There are 9 hidden switches. A switch that is on adds its own fixed numbers to the row, and there is some noise. The rows also spread widely along 13 directions, which tell nothing about the answers.
In the rows, zero is written as 128.
Known rows, each followed by its switches (1 for on, 0 for off):
[164  76 136 117 154  75  91  95 148 130 124  99 170 106  76 184 172 149
  99 108  78 113  86] | 1 1 0 1 1 0 0 0 0
[ 97 106 113 155 178 100  87 127 172 137 134 171  98 112  97 117 135 115
 125 106  97 105 118] | 0 0 1 1 1 0 0 1 0
[174 128 179  74 158 126 129 140 108 156  83 120 152 107 114 138 125 156
 128 151 151 125 139] | 0 0 0 1 1 0 0 0 1
[133 121 107 121 114 159 116 130 114 110 190 127 146 139  98 171 108 112
  94 136 137 126 171] | 0 0 0 0 0 0 1 0 1
[186 139 113  89  59 149 116 109  55 154 156 130 139 127 106 160 113 153
 113 180 166 147 154] | 0 0 0 1 0 0 0 1 1
[110 145 138 137 166 127  96 164 105 116 161 121 145 123 112 122 127 129
 141 162 146 137 135] | 0 0 1 0 0 0 1 0 1
[129 146 108 154  90 117 105  90  91 151 147 143 100 123 121 129  85 132
 164 118 100  91  78] | 0 1 0 0 1 0 0 1 1
[120 130 109 182 140 125  98 129 114  65 138 103 129 141 160 119  67 137
 131 129 118 102 129] | 0 0 1 1 0 0 1 1 1
[110 163 157 137  93 115 130  71  85 184 136 169 127  52 124 133  72 122
 118 148 133 127 112] | 1 0 0 1 1 0 0 0 0
[160 121  92 151 103  97  83 103 142 158 153 131  90 116 138 128 154 117
 124 116 116 125 132] | 0 0 0 1 1 0 0 1 0
[197  87 175 126 163  98 135 142 160  71 110  94 129 158 106 111 228 169
 102 108  98 149 159] | 0 1 0 0 0 0 1 0 1
[142 129 166 105 163 130 124 137  77 119 136 129 153 118 106 146 118 161
 128 151 129 134 113] | 0 0 0 0 1 0 0 0 1
[136 185 108 132  83 174 144 165  67 149 228 148 107 138 132 109 164  84
 155 166 137 180 182] | 0 0 0 1 0 0 0 0 1
[146 122 104 139 123 103  70 127  91 155 151 168 117 101 117 129 117 130
 151 134 131 122 135] | 0 0 1 1 0 1 0 0 0
[131 130 125 162  99 116 103 112 127 151 116 166  76 119 114  74 119 138
 137 132 131 117 133] | 1 0 1 1 0 0 1 0 1
[131 123  93 104 180 129  99 154 122 146 178 134 150 154  95 143 180 131
 164 157 110 154  96] | 0 1 0 1 0 0 0 0 0
[117 151 145 122 149  92  96  96 132 170 152 177  95  85  91 115 165 122
 131 142 126 174 113] | 0 0 0 1 0 0 0 1 1
[125 182 160  60 172 142 143 114 103 127 125 128 158 140  47 132 136 119
 158 149 101 169  73] | 0 1 0 0 0 1 0 0 1
[180 129 143 125  97 121 106 140 100 119 121 140 104 121  89 119 141 122
 122 100 120 116 170] | 0 0 0 1 0 0 0 0 1
[178  99 105  92 177 102  71 134 140 114  81 102 141 142 110 145 129 175
 131 128 124 109 111] | 1 0 0 1 0 0 0 1 0
[150 149 143 100 156 126 109 111 111 101 116 125 127 118 110 124 104 135
 119 129 135 151 137] | 1 0 0 0 0 1 0 0 1
[135 108 129 102 117 175 142 121  92  94 150 153 133 171  69 147  92 164
  86 147 114 116 125] | 0 0 0 1 1 0 1 1 1
[150 107 143 134 140  99  76 151 112 129 145 134 129 108  93 112 167 148
 104 146 140 126 140] | 1 0 0 1 0 1 1 0 0
[108 113 117 191 140  86  62 112 123 112 155 118 126  90 129 124 106 129
 102 139 141 122 121] | 1 0 1 1 0 0 1 0 1
[186 119 133 115 116  94  57 130 103 109 156 100 137 120  89 133 177 157
  68 161 179 168 153] | 0 1 0 1 0 0 1 1 1
[172 108 132 103 164 145  94 170  50 133 141 177 104 160 149  90 110 215
 153 181 172 143 127] | 0 0 0 1 1 1 1 0 1
[155 182 115 108  72 153 105 114  55 138 144 131  93 150  96  95 112 135
 118 180 172 163 116] | 0 0 0 0 1 0 0 1 1

New rows. What belongs after each?
[133 136 136 123 118 126 142 109 142 184 119 143 121 103 113 137 126 105
 161 124 106 104 126] | 0 0 0 1 0 0 0 0 1
[120 145 121 122 176 114 123 111 143 142 130 142 131 110 145 116 118 121
 163 130 106 138 109] | 1 1 0 1 0 1 0 0 0
[162 121 139 136 121  95  86 111 116 145 146 119 118 101 124 129 151 146
 107 135 133 140 126] | 1 0 0 1 1 0 1 0 1
[124 108 128 151 124  99  64 178 102 174 185 154 121 106  80 135 175 137
 139 137 117  80 117] | 0 0 0 1 1 0 1 1 0
[178 156 129 133  92 126 103 153  78 104 177  85 138 113 139 163 126 108
 126 112 119 112 180] | 0 0 0 0 1 0 0 1 1
[138 158 101 120 135 115  97 157 143 178 128 155  86 137  89  83 175 103
 198 106  92 113 110] | 1 1 0 1 0 0 0 0 0
[162  96 114  98 155 126  66 125  83 100 131 142 135 139  82 155  90 162
 108 135 154 123 127] | 0 0 0 0 0 1 0 0 1
[172 135  89 117  93 115  71  99 131 135 131  99 108 133  93 131 142 109
  93 141 160 148 138] | 0 0 0 1 0 0 0 1 1
[122 160 143 169 171 110 122 147 169 132 140 140  76 106 202  58 133 112
 158 105 121 134 162] | 1 1 0 1 1 0 1 0 1
[145 119 128 144 109  85  60  93 110 150 122 151  91  99  93 115 118 158
 117 125 143 117 106] | 1 0 0 0 0 0 1 0 1
[145 139 130 119 180 100  66 161 105 123 168 162 133 100 135 124 140 153
 137 149 145 157 165] | 0 0 1 1 0 1 1 1 0
[164 126 113 131 115 107  77 143 108 137 146 107 120 120 118 128 137 134
 130 129 131 108 132] | 1 1 0 1 1 0 0 1 1
[188 120 156  91 136  99 105  97  72 135  94 157 152  98 119 145 116 196
 122 161 148 163 133] | 0 0 1 1 0 0 0 0 0
[151 154  89  83 188 146  82 179 111 101 146 153 123 161 109 116 133 139
 154 143 136 164 159] | 0 0 1 1 0 0 0 1 0
[183 146 136 119 108 132 115 166  86 142 139  97 142 128 148 133 132 141
 167 142 136 111 158] | 0 0 0 1 0 0 1 0 1
[144 100 122 116 167 118 107 126 109 148 147 183 122 114 140 116 124 171
 128 158 136 148 139] | 1 1 1 1 1 1 0 0 0
[147 125 120 125 111 149 128 133 127 123 150 145 115 148 104 120 126 124
 120 124 125 120 159] | 0 1 0 1 0 0 1 0 1
[113 112 114 116 187 121  87 162 117 157 161 126 142 139  83 144 162 136
 166 164 130 124  83] | 0 0 0 0 0 0 0 0 1
[131 168  94 140 105 131 104 165 148 158 131 117  93 147 107  87 164  80
 173 133 124 106 149] | 0 0 1 0 0 0 0 1 0
[187 101 124 124 142  94  70 123  99 129 122 153 105 113 137 118 121 165
 135 120 148 130 144] | 0 1 0 1 0 1 0 0 1
[142 150 147 102 131 130 111 100  91 121 145 120 142  98 107 147  95 125
  96 147 144 150 132] | 1 0 0 0 1 1 0 0 1
[158  96 137 148 114 110  89 165  94 138 121 136 115 140  96  98 160 169
 130 149 143  95 124] | 0 0 0 1 0 0 1 0 0
[171 140 138 105 171 129 106 149  90 117  91 122 119 138 158 109  88 163
 162 133 142 126 120] | 0 0 0 1 1 0 0 0 1
[161 148 163 146 118 117 132 135  98 113 107 107 118 105 160 103 114 140
 142 128 137 118 163] | 1 0 0 0 0 0 0 0 1
[133 157  85  88 162 145  78 106 127 148  93 187  83 130 130 100  25 124
 147 123 168 135 129] | 0 1 1 1 1 0 0 0 1
[141  90  96 143 133  95  55  72  82 130 171 168 106 109 101 158 103 169
  98 132 124 149  80] | 1 0 0 1 1 0 0 0 1
[152 125 109  73 164 114  60 139  94 129 171 145 134 145  29 168 174 152
 131 141 119 158  99] | 0 0 0 0 0 0 0 1 1
[187 113 115  78 144 133 107 126  76 109 138 137 142 159  99 131 147 189
 120 167 142 169 125] | 1 1 0 0 0 1 0 0 0
[ 97 157 145 166 121 138 122 148 157 119 101 140  61 134  95  51 113  75
 119 102 124  86 141] | 0 0 0 1 1 0 0 1 1
[164 174 129  98 156 110 132  91 132 131 170 129 151  94 160 174 123 128
 173  94  63 169 139] | 1 1 0 1 0 0 1 0 1
[ 75 172 153 132 206 104  72 163 143 133 133 170  84 100  54  62 153  81
 150 114 119 144 101] | 1 0 0 1 0 1 0 0 1
[105 130  69 121 125 162 144 103 159 151 162 130 122 179  64 164 123  73
 194  95  33  82  67] | 0 0 0 0 0 1 0 0 1
[171 114 100 117 122 127  91 137 121 131 127 143 110 130 131 144 103 136
 126 103 120  91 161] | 0 0 0 1 1 0 0 1 0
[144 119  95 159 143  93  62 116 137 110 146 146  92 107 121 137 110 109
 141  63  89 108 137] | 1 0 0 1 0 0 0 0 1
[143 136 160 112 129 144 130 145  81 131 124 162 124 111 104 110 101 138
 130 143 127 121 156] | 1 0 1 1 1 1 0 0 1
[114 192 153  84 100 166 133 109  95 128 147 151 128 111  53 119  85  97
  94 150 151 151 150] | 1 0 0 0 0 1 1 0 1
[144 149 151 162  87 118 147 109 110 118 156 105 111 125  97  96 197 107
 113 142  97 166 126] | 1 0 0 1 0 0 0 0 1
[154 153 150 107 172 119 141 104 132 130  96 123 117 128 168 100 118 160
 153 145 128 157 107] | 0 1 0 1 1 0 0 1 1
[156  69 169 131 121 122 177 126  77 161 181 178 170 115 140 183 149 219
 153 151  62  87 124] | 0 1 0 1 1 0 1 1 0
[117 131 113 183 114 113  72 147 128 110 121 129  79 115 105  85  89  80
 135  82 119  62 139] | 1 0 0 1 0 1 0 0 1
[181 119 104 121 117 132  94 176  96 153 189 109 119 164 121 139 196 146
 161 145 121 126 135] | 0 0 0 0 1 0 1 0 1
[136 105 124 139 121 111  76 156 103 163 119 148 101 129  85  97 146 152
 127 155 151  87 104] | 0 0 0 1 1 0 0 1 0
[182 148 101  94 119 174 136 165  69 120 187 150 131 161 170 138 105 170
 167 155 136 144 189] | 0 1 0 1 0 0 1 1 1
[149 147 169 135 122 124 114 130  78  82 127 111 140  96 115 113 102 124
  88 142 152 141 164] | 1 0 0 1 0 1 0 0 1
[143 125 149 132 118 108  95 102  94 125 116 135 133  89  98 141  87 132
 107 129 145 116 129] | 0 0 0 1 0 0 0 0 1
[141 133 129  94 146 123 109 123 124 142 108 132 131 130  80 131 132 146
 127 138 109 119  94] | 1 0 0 1 1 0 0 1 0
[136 136 118 121 144 139 134 154 152 170 105 129 116 142 146 102 127 139
 174 141 117  91 133] | 1 0 1 0 1 0 1 0 0
[121 131 132 139 177 121  89 167 128 112 132 183  69 139  98  56 141 119
 144 112 135 134 143] | 0 1 0 1 0 1 0 0 1
[163 125 123 117 140  90  65 151 114 150 147 137 130 102 104 133 166 140
 130 139 147 132 147] | 0 1 0 1 0 0 0 1 0
[135 163  75  80 189 150  79 168 134 108 164 116 127 175  85 142 144 104
 144 127 116 149 119] | 0 0 0 0 1 0 0 1 0
[203 167 139  44 137 105 108 125 117 181 136 169  96 126  65 129 209 149
 177 104  73 174 119] | 1 1 0 1 1 0 0 1 1
[150  94 138  93 153 150 133 115 103 140 115 197 120 137 126 131  77 196
 124 152 136 128 143] | 0 0 1 1 1 0 1 0 1
[136 132 113 109 119 142 101 135 128 148 148 141 121 118  83 152 112  94
 124 118 139 104 163] | 0 0 0 0 0 0 0 0 1
[140 128 141  99 164 177 180 135 155  93 121  99 140 186 121 101 158 140
 100 178 140 176 146] | 0 0 0 1 0 0 1 0 1
[159 121 115 142 131  96  71 141 131 124 175 133 109 122 112 132 170 136
 133 109 114 128 149] | 0 1 0 1 0 0 1 1 1
[127 123  89  97 117 115  62 114 144 181 158 164  91 130  16 142 175 113
 124 130 119 125 104] | 1 0 0 0 0 0 0 1 1
[127 128  90 133 153 134  94 141 117 122 179 135 114 154 142 104 146 159
 129 180 150 155 127] | 1 0 0 0 0 1 1 1 0
[173 146 180 112  84 115 112 115  56 158 111 163 110  98  97 111 102 161
 139 128 128 106 119] | 0 0 0 1 1 1 1 0 1
[141 116  93 129 114 121 132  88 133 157 181 150 143 108 125 178 134 121
 147 113  71 125 128] | 1 1 0 1 0 0 0 0 0
[127 149 131  95 177 127 124 115 137 138 103 165 124 130 111 125  95 159
 173 112  91 119 102] | 1 0 0 0 0 0 1 0 0
[148 153 128 125 130 105 101  83 105 164 128 183  82  80 167 119  77 157
 149 119 125 140 129] | 1 0 0 1 1 0 0 1 1
[155 119 113 117 132 123 117 141 112 169 146 144 135 124 124 147 147 136
 172 136 107 112 128] | 0 0 0 1 0 0 0 0 0
[142 145 122  87 148 142 133 119 109 173 127 178  89 146 111 101 139 168
 168 160 115 153  95] | 1 0 0 1 1 0 0 1 1
[156 121 113 138  96  95  86  96  94 175 140 162 110  97 114 136 129 142
 143 131 126 122 113] | 0 0 0 1 0 0 0 0 0
[110 121 120 172  90 124 139  89  92 128 131  99 137 149 101 105 140 159
 123 196 114 124  44] | 1 0 0 1 0 0 0 1 0
[158 127 109 103 138 109  90  99 147 173 102 127 107 117 123 123 117 131
 138 125 137 125 106] | 1 1 0 1 1 0 0 0 1
[126 173 126 115 173 103  79 164 147 116 118 124 149  79 117 143  78  80
 175  70  88  72 165] | 1 1 1 1 0 1 0 1 0
[159 171 110  96 136 121  84 153 124 153  83 103 128 123 131 103 106 109
 169 149 160 111 142] | 0 0 1 1 0 1 0 1 0
[158  91 133 127 157  98  65 156  88 136 141 156 129  99 109 150 123 165
 134 121 121 102 143] | 1 0 1 1 1 0 0 0 1
[143 159 121 102 130 138 115 142 140 143 132 171  82 139  84  94 137  96
 162  98 104 121 153] | 0 1 0 1 0 1 0 1 1
[121 116 114 145 128 110  71 143 134 130 145 171  78 120  52 113 144 114
 127  90  97  92 136] | 1 0 0 1 0 0 0 1 1
[157 132 141  99 135 130 110 141 126 146 123 190  81 124  80  90 152 128
 125 115 142 148 173] | 0 1 0 1 0 0 0 0 1
[156 126 173 132 126 118 124 146  83 166 155 161 118  88 154 112 134 164
 144 149 132 120 155] | 1 0 0 1 1 1 1 0 1
[157 152 147 119  99 160 165 119  92  98 111 125 120 152 115  89 113 142
 121 146 128 147 146] | 1 1 0 1 0 0 0 0 1
[102 130  90 112 149 154  99 132 130 150 176 145 127 126  94 141  92  90
 123 138 134 114 121] | 1 1 0 1 1 1 0 0 1
[164 114 156 123 167  83  58 129 129  88  94 182  99  99  90  98 119 154
  91  89 136 135 173] | 0 0 1 1 0 1 1 0 0
[162 121 158  76 127 103  95 121  36 191 165 203 164  64  97 201 109 200
 147 163 127 124 135] | 0 0 1 0 1 0 0 1 0
[136 133 137 155 126  93  76 140 106 139 119 119 121  86 133 119 106 134
 124 127 137  84 126] | 1 0 0 1 1 0 0 1 0
[184 166  97 111 113 128  50 172  77 125 130 102 107 126 142 122  81 118
 146 121 171 103 165] | 0 0 0 1 1 0 0 1 1
[159 151 109 125 128 123 109 124 111  86 143 130 114 137 119 132 119 127
 148  93  77 121 141] | 1 0 0 0 0 1 0 1 0
